Every row belongs to one group in each of 4 separate groupings. Each group adds its own fixed numbers to the row, and there is some noise. The rows also spread widely along 15 directions, which tell nothing about the answers.
In the rows, 128 means zero.
Some rows, each with its group in each grouping after it:
[109 130 136 167 124  86 131  68  61 132 108  66 142 125 106 125 139 153
 114 157 142 121 171 137 157 127 125 148 135 173 133 123 143] => Z_42 H (0) Z_346
[108  91 130 153 123 132 167 156 140 148 142 111 116  68 186 144 158 120
 175 131 130 110  96 151 107 161 136 167 140 100 149 129 116] => Z_501 L (3) Z_102
[139 128 151 125 111  77 176 152 112 153 112  94 132 110 128 136  83  99
 181 101 171 180 116 121 159 179 139 106 126 132 117 124 152] => Z_246 F (2) Z_122
[118 103 106 111 160 114  70 119 150 109 143 133 193 141  95  59 145 104
 115 136 146 113 100 151 111 117 141 120 159 146 105 104 119] => Z_298 V (1) Z_377
[109  45 118 150 109 110 111 179 181 102 150 170  98 131 154 159 139  95
 122 131  92 128  90 117 150 158 173 127 130 102 138  84  98] => Z_468 F (4) Z_377
[117 124 116 148 134  99  49 121 111 167 144 101 169  85  92  26 123 130
  93  98 152  72 131 145 145 122 134 121 121 160 130 111 160] => Z_501 L (2) Z_594
[161  90 149 136 116 118 119 189 127 134 116 155 107 132 153 128  70  98
 164 116 128 165 133 135 134 181 141  84 121  91 114 109  81] => Z_298 V (1) Z_346
[128 107  84 125 114 126 187 139  54 133 150  83 143 109 131 125 169  94
 173 132 154  99  89 195 127 131 135 202 127 170 103 141 182] => Z_42 H (3) Z_122
[144 110 147 135 117 121 162 130 100 152 116 121 101 105 131 118  58 131
 158 107 113 132 122 128  94  79 112 126 116 108 141 130 146] => Z_246 V (4) Z_594
[137 130 147 105 150  63  65 152 130 170 138 112 141 102 136 110 106 112
 120 100 118 116 141  85 137 130 142  76 109 139 153 114 150] => Z_468 V (0) Z_102
[112  83 145  87 150 162 103  80 157  89 115 134 135 173  74 127 164 117
 120 140  99 116 114 148 135 124 119  99 122 152 123 122 136] => Z_501 V (4) Z_122
[ 90  81 114  92 155 151 115 167 157 131 164 122 150 115 133  90 122  99
 163 122 112  94  71 125  72  97 124 141 125 103 146 108 150] => Z_42 F (0) Z_594
[111  76 162 123 133  81 173  85 176 119 122 117 123 120 106 170 122 138
 129 130  99 139  77 129 138  84 137 136 141 144 162 101 173] => Z_246 H (4) Z_102
[ 88 117 132 113 161 144 107 126  97 136 108  98 127 146 158 157 176 132
 164 132 107 128 150 136  84 178 124 118 111 134 138 142  89] => Z_42 L (1) Z_594
[191 121 166 112 104 139 134 167 142 186 142 164  90  90 142 153  95 129
 140  55  64 111 111 192 103 136 149 103  69 134 120 129 143] => Z_468 F (3) Z_122
[158  91 117 129 136 145  89 143 111 108 114 157 116 167 140 137 145 104
 130 143 107 134 143 165 124 176 133  92 124 139 100 112  67] => Z_42 L (0) Z_594
[ 63 177 157 157 121 114 134  44 140 145 100  98 167 139 100 131 154 157
 112  94 126 156 157 121 103 162 137 142 119 151  99 162 119] => Z_468 F (1) Z_377
[144 182 123 109 137  86 141 110 101 168 104 175 129 163 103  90 115 100
 152  70 153 151 100 161  84 120  99 169 132 152  75 204 166] => Z_298 F (3) Z_346
[149  94 109 119 134  71 109 141 120 152  87 163 115 130  96 122 144 129
 147  75 150 134  83 187 143 146 117 144 137 189 131 124 197] => Z_298 H (1) Z_346
[194  73 108 166  71 100 149 124 127 151 139 126 118  77 123 163 104 147
 110  84  80 115 116 138 132  74 150 125 109 174 144  92 166] => Z_298 V (1) Z_102
[172 121 147 120 127 109 176 142  49 131 160 101  93 131 177 159 113  93
 174 182 115 127 144 117 140 123 126 130 132 114 127 154 106] => Z_42 F (3) Z_594
[ 93 147 142 139 113 110 137 119  89 136 131 118 136 134  95  54 102  92
 135 112 173 125 115 136 160 142 115 162 129 119  94 166 164] => Z_246 F (4) Z_122
[ 49  92 157 131 105 110 158 121 145 134 141  79 153 119  98 130 124 108
 141 102 131 129  99 115 168 159 153 142  96 137 136 123 180] => Z_298 H (1) Z_594
[124  83 135 101 159 150 110  96 149  90 121 128 115 170 134 158 180 119
 148 173 112 138 134  94 140 156 106  85 159 133 145 127  84] => Z_42 V (1) Z_594
[124 140 165 122 125 103 101 148 162 152 119 113 166  95 103  94 145 104
 136  71 167 151 118 172 186 250 157  82 114 154 108 107 136] => Z_246 F (4) Z_122
[ 79 139 229 149 130 116 106  98 163 169 164  99 126  81 115  83 119 145
  95 111 107  85 139 138 184 157 143 115 105 110 149 144 135] => Z_298 L (2) Z_594
[171 112 113 134 140  96 104 121 196 158 126 200 108 111 127 119 140 150
 115  82 102 119  74 152  82  96 126 146 163 149 133 127 130] => Z_298 F (2) Z_122
[153  92  81  94 124 139 114 159  58 106 149 130 118 159 125 117 160  67
 147 126 113  99 110 166 126 120 138 142 107 163  91 140 152] => Z_468 V (4) Z_594
[ 43  94 172 153 114 144  97 124 160 116 111 155 109 158  90  89 115 113
 110 106 125 129 121 139 174 190 129 130 101  96 119 139 121] => Z_298 F (4) Z_594
[132 133 107 111 160 113 122 110 159 151 125 140 149 128 149 168 203 145
 145  92  86 128  99 159  44 138 138 151 135 172 123 138 120] => Z_42 F (1) Z_346
[ 78  85 136 106 158  53  99 183  79 142 112 121 103 156 134 129  81  97
 152 129 119 129 108 131 129 125 153 131  92 113 140 120 162] => Z_468 F (2) Z_594
[115 111 142  67 184 128  82 176  92 119 126 104 141 156 151  94 109  82
 184 161 145 135 137 122  99 159 122  83 129  99 130 114  83] => Z_246 H (4) Z_346
[169  72 101 143 115 128 131 135 157 122 149 129 156  90 115 114 140 124
 120 120 117 108  88 179 125 115 152 132 145 160 121  74 141] => Z_42 V (0) Z_122
[109 109 122 119 134 150 143 140 120 135  90 128  76 110 145 131 207 122
 198 107 184 133 115 126 160 216  77 145 165 142 159 166 147] => Z_298 V (4) Z_122
[105 111  81 133 118 100 157 129 119 135  96 131 130 151 137 150 106 103
 167 103 146 172 117  77  75 116 123 136 133 125 119 137 130] => Z_468 V (3) Z_377
[115  99 130 178 109 108 163  90 133  92 137 128 149 142 100  95  93 117
 113 160 140 151 110 133 142 102 140 159 165 109  98 111 111] => Z_42 F (4) Z_594
[184 148 145 124 117  85 171  83  94 151 112 124 130 140 107 145  59 130
 137 107 105 161 140 107  82  52 124 119 122 146 109 147 147] => Z_501 L (4) Z_122
[ 48  81 110 142 127 132 128 138 100  90 125  92 154 143 117 120 171 100
 141 147 138 121 109 178 134 169 166 174 118 132 105 109 129] => Z_468 F (4) Z_377
[128 166 127 109 159 128 106 118 117 168 143 154 124 134 139  95 155 125
 139  92 106 102 110 159  62 123 113 162 125 138 101 181 124] => Z_42 F (2) Z_594

New rows. What belongs after each?
[136 132 115 207  75  74 150  72 110 121 132 131 152 134 112 121 113 124
  79 127 127 146 135 134 152 120 162 164 142 154  78 130 108] => Z_246 F (1) Z_377
[166 113 122 171 118  53 138 118  73 138 140 135 111 110 147 123 123 120
 107 146 117 107 113 166 152  98 151 169 149 153 116 137 138] => Z_246 V (1) Z_594
[ 87 123 153 164 128  94 119 108  63 111 132  78 138 133 131 110 139 114
 110 175 134 116 166 149 168 162 162 154 123 126 111 136  97] => Z_298 V (4) Z_122
[144 101 161 132 116  58 107 143 230 149 165 194 124 121 137 157 135  98
  89  76  75 135  72 118 160 149 180 109 123 130 117 122 137] => Z_468 L (1) Z_102
[116  94 125 146 115 140 111 123 164 102 137 123 150 136 110  82 117 102
 129 146 165 144 126  97 158 159 131  99 165 109 109 103  83] => Z_298 L (2) Z_122
[ 95 129 182 123 173  64 131 142 102 156 111  87 135 122 151 143  68 144
 161 140 108 154 147 119  78 120 147 118 111  93 159 112 113] => Z_42 F (4) Z_346
[ 37 134 125 145 115 112 132  64 109 116  99 118 125 181  75 107 148 108
 115 104 146 137 131  89 150 133 111 162 119 144 107 179 169] => Z_468 L (4) Z_594
[121 138 165 114 142 154 115 117 136 171 130 111 109  86 153 142 174 151
 145  85  88  96 134 165  96 169 125 120  98 147 151 140 117] => Z_246 H (4) Z_594
[ 99  99 125  74 162 118 124 193 153 116 164 143 125 145 168 105 126  50
 191 142 143 137  71  74 108 151 126 120 151  76 134 138 111] => Z_246 F (4) Z_594
[ 91 102 118 105 156 117  55 125 187 110 148 147 161 151 111  80 150  94
 106 128 124 119 104  89 124 137 132  98 145 119 129 110 103] => Z_246 F (4) Z_102
[ 74 144 188 146 139 107 105 115 124 164 165 109 169 110  98  51  60 129
  90 103  95  94 123 175 105 102 162 154  78 100 104 128 140] => Z_42 H (4) Z_594
[ 42  90 103 180 140  91  87 110 146 113 118 132 151 137 117  91 148 136
  90 132 118 106 109 147  92 111 160 183 141 119 123 107 116] => Z_468 L (4) Z_346
[ 94  85 129 135 132 108  80 120 187 119  91 167 125 162  96 119 117 124
 109 100 127 156 121  93 134 155 130  90 133 124 138 106 107] => Z_298 L (4) Z_122
[143 102 141  94 128 159 150 184  75 133 145 104 115 132 161 139 117  87
 199 136 128 131 126 151 126 179 128 117 105 110 113 134 114] => Z_42 H (1) Z_122
[147 133 151 137 151  49  71 106 184 149 150 153 175 130 109 102  91 125
  68 105  91 138 121 111 112  95 170  92 130 133 117  97 108] => Z_42 L (4) Z_102
[115 118 135  94 170 177  81 121 115 133  86 150 113 154 120  89 163 136
 169 118 143 114 124 187  91 169  76 118 140 135 122 149 109] => Z_246 H (1) Z_346
[105 113 141  88 140 131 139 147 128 133 147 110 151 151 125 148 128  92
 155 100  86 132 110 142  83 130 154 124  80 130 108 128 138] => Z_42 L (4) Z_346
[228 101 106 106  92 170 144 142 114 129 151 132 134 103 100  83 114  90
 174 102 167 124 108 145 158 123  99  89 151 162  98 115 156] => Z_501 L (2) Z_377
[117 142 225 156 129  56 134 121  60 167 135  91 103  94 136 112  88 129
 127 147 133 109 161 154 214 164 143 133 106 115 139 161 158] => Z_501 V (1) Z_377
[122  80 151 118 139 164 130  75 164 102 143 122 129 123  89 109 186 146
 126 155 126  91  95 170 168 128 104 137 168 156 142 117 151] => Z_42 H (1) Z_122
[146  88  99  77 133 166 117 140 172 141 132 177 110 138 115 122 130 109
 155  66  90 111  71 124  61  84 100 117 115 144 135 127 156] => Z_246 H (4) Z_594
[119  57 107 133 112  83 136 122 151 145 112 161 108 136  82 144 105 135
 121  77 101 121  66 139 136  77 124 150 111 167 151 106 218] => Z_42 H (1) Z_594
[118 177 161  80 149 137 131  94 103 160 128 117 148 151 101  95 146  95
 154  98 140 118 127 149 114 150 106 127 104 148  90 198 158] => Z_501 L (3) Z_122
[134  80 104 106 120 140 147 120 118  78 138 126 136 171  84 107 151  78
 158 152 158 140  96 127 170 131 111 132 160 148 106 122 155] => Z_42 F (4) Z_346
[141 114 144  74 188  85 115  94 102 102 100 108 115 181 145 195 140 134
 152 183  85 160 153  90  78  90 133  85 147 141 151 122  89] => Z_468 F (4) Z_122
[129 142 126 150 112 126 148 127  83 139 106 127 106 139 164 143 149 105
 165 116 145 154 145 132 126 197 120 136 131 131  97 171  89] => Z_246 L (1) Z_594
[ 91 150 167 119 150 116  62  93 162 148 140 146 149 122  73  53 168 131
  82  85 123  84 108 185 153 154 135 139 118 156 108 148 165] => Z_468 F (4) Z_122
[159 135 123 110 139 180 122  94  71 139 112 122 100 118 103  83 164 145
 165 115 152  95 143 161 123 117  57 137 147 162 135 163 158] => Z_42 V (4) Z_377
[102  90 125 105 140 135  91 139 125  93 161  72 213 141 117 104 142  77
 131 160 124 124 133 137 132 166 182  87 108 134  96  83  91] => Z_501 V (1) Z_377
[136 145 153 138 114  74 176 109  45 139  87 112  94 159 139 177 102 107
 153 120 121 171 157 132 138 145 127 138 101 142 104 172 134] => Z_246 V (4) Z_102
[192  89  84  93 124 158 123 172  62 135 135 129 104 107 131 108 138 113
 178 110 124  91 106 173  95  94 103 142 126 161 134 125 162] => Z_298 F (4) Z_122
[139 101 103 143 117 130 153 125 107 107 114 143 131 143 101  73  92  95
 162 131 172 147 104 132 121 106 102 154 164 114  98 137 141] => Z_501 V (4) Z_346
[ 96  95 167 138 126 119  90  78 154 111 109 150 120 183  73 126 118 125
  82 136 101 136 145 129 183 154 131  82 103 139 121 120 115] => Z_42 F (3) Z_594
[ 95 130 202 172 100 103 141 114 149 158 160 114 121  88 114 106 107 128
  94 101 106 107 130 146 192 166 159 143  96 111 125 138 147] => Z_42 V (4) Z_122
[ 96  87 100 112 129 111 137 123  64 116 101  84 119 157 126 152 124 110
 162 146 130 132 137  87 119 107 116 127 117 142 145 134 150] => Z_246 V (1) Z_122
[145  55  69 138 125 105 125 178  76 113 102 128  89 135 153 152 121 116
 172 147 141 142 123 106 121 129 119 131 146 130 157  93 122] => Z_42 F (4) Z_122
[ 62 112 153 122 160 127 137 104  87 124  77 128  78 171 132 129 102 131
 163 145 123 138 137 104  90 109  86 144 125  89 150 170 120] => Z_246 V (4) Z_594
[197 117  92 156  94  93 144 154 125 159 143 118 157  60 138 103 110 120
 153  93 160 137 104 131 124 134 143 131 156 156 119 100 146] => Z_501 F (1) Z_122
[ 97 151 182 131 133 105 160 121 162 147  89 158 115 160 129 127  43 114
 174  97 138 208 132  71  81 151 109 111 128  61 111 163  97] => Z_501 F (4) Z_346
[212 122 149 103 126 131 124 133 109 128 146 123 101 121 149 149 145 108
 160 141 126 142 154  99 170 161 107  69 149 144 140 127 102] => Z_42 F (4) Z_102
[106  96 127 118 171  81  58 125 180 126 146 118 175 131 133 142 161 131
  91 131  74 121 122 120  97 139 184  88 118 150 148  70  87] => Z_42 F (4) Z_594
[110 149 186 124 119 154 169 107  92 136 144  74 142 104 113  86 103 119
 163 141 152 120 140 144 145 140 112 141 126 110 114 156 141] => Z_298 F (0) Z_122
[161 103 160  92 126 152 113 121 179 112 182 116 180 107  90  72 125  97
 132 132 132 114  96 137 164 124 133  83 150 133 116 103 136] => Z_298 F (1) Z_102
[105  95 114 115 145 128  87 147 127  99 179 122 173 140 122  68 146  75
 114 155 122  95 100 155 125 132 166 143 133 124  97 107 101] => Z_298 H (4) Z_594
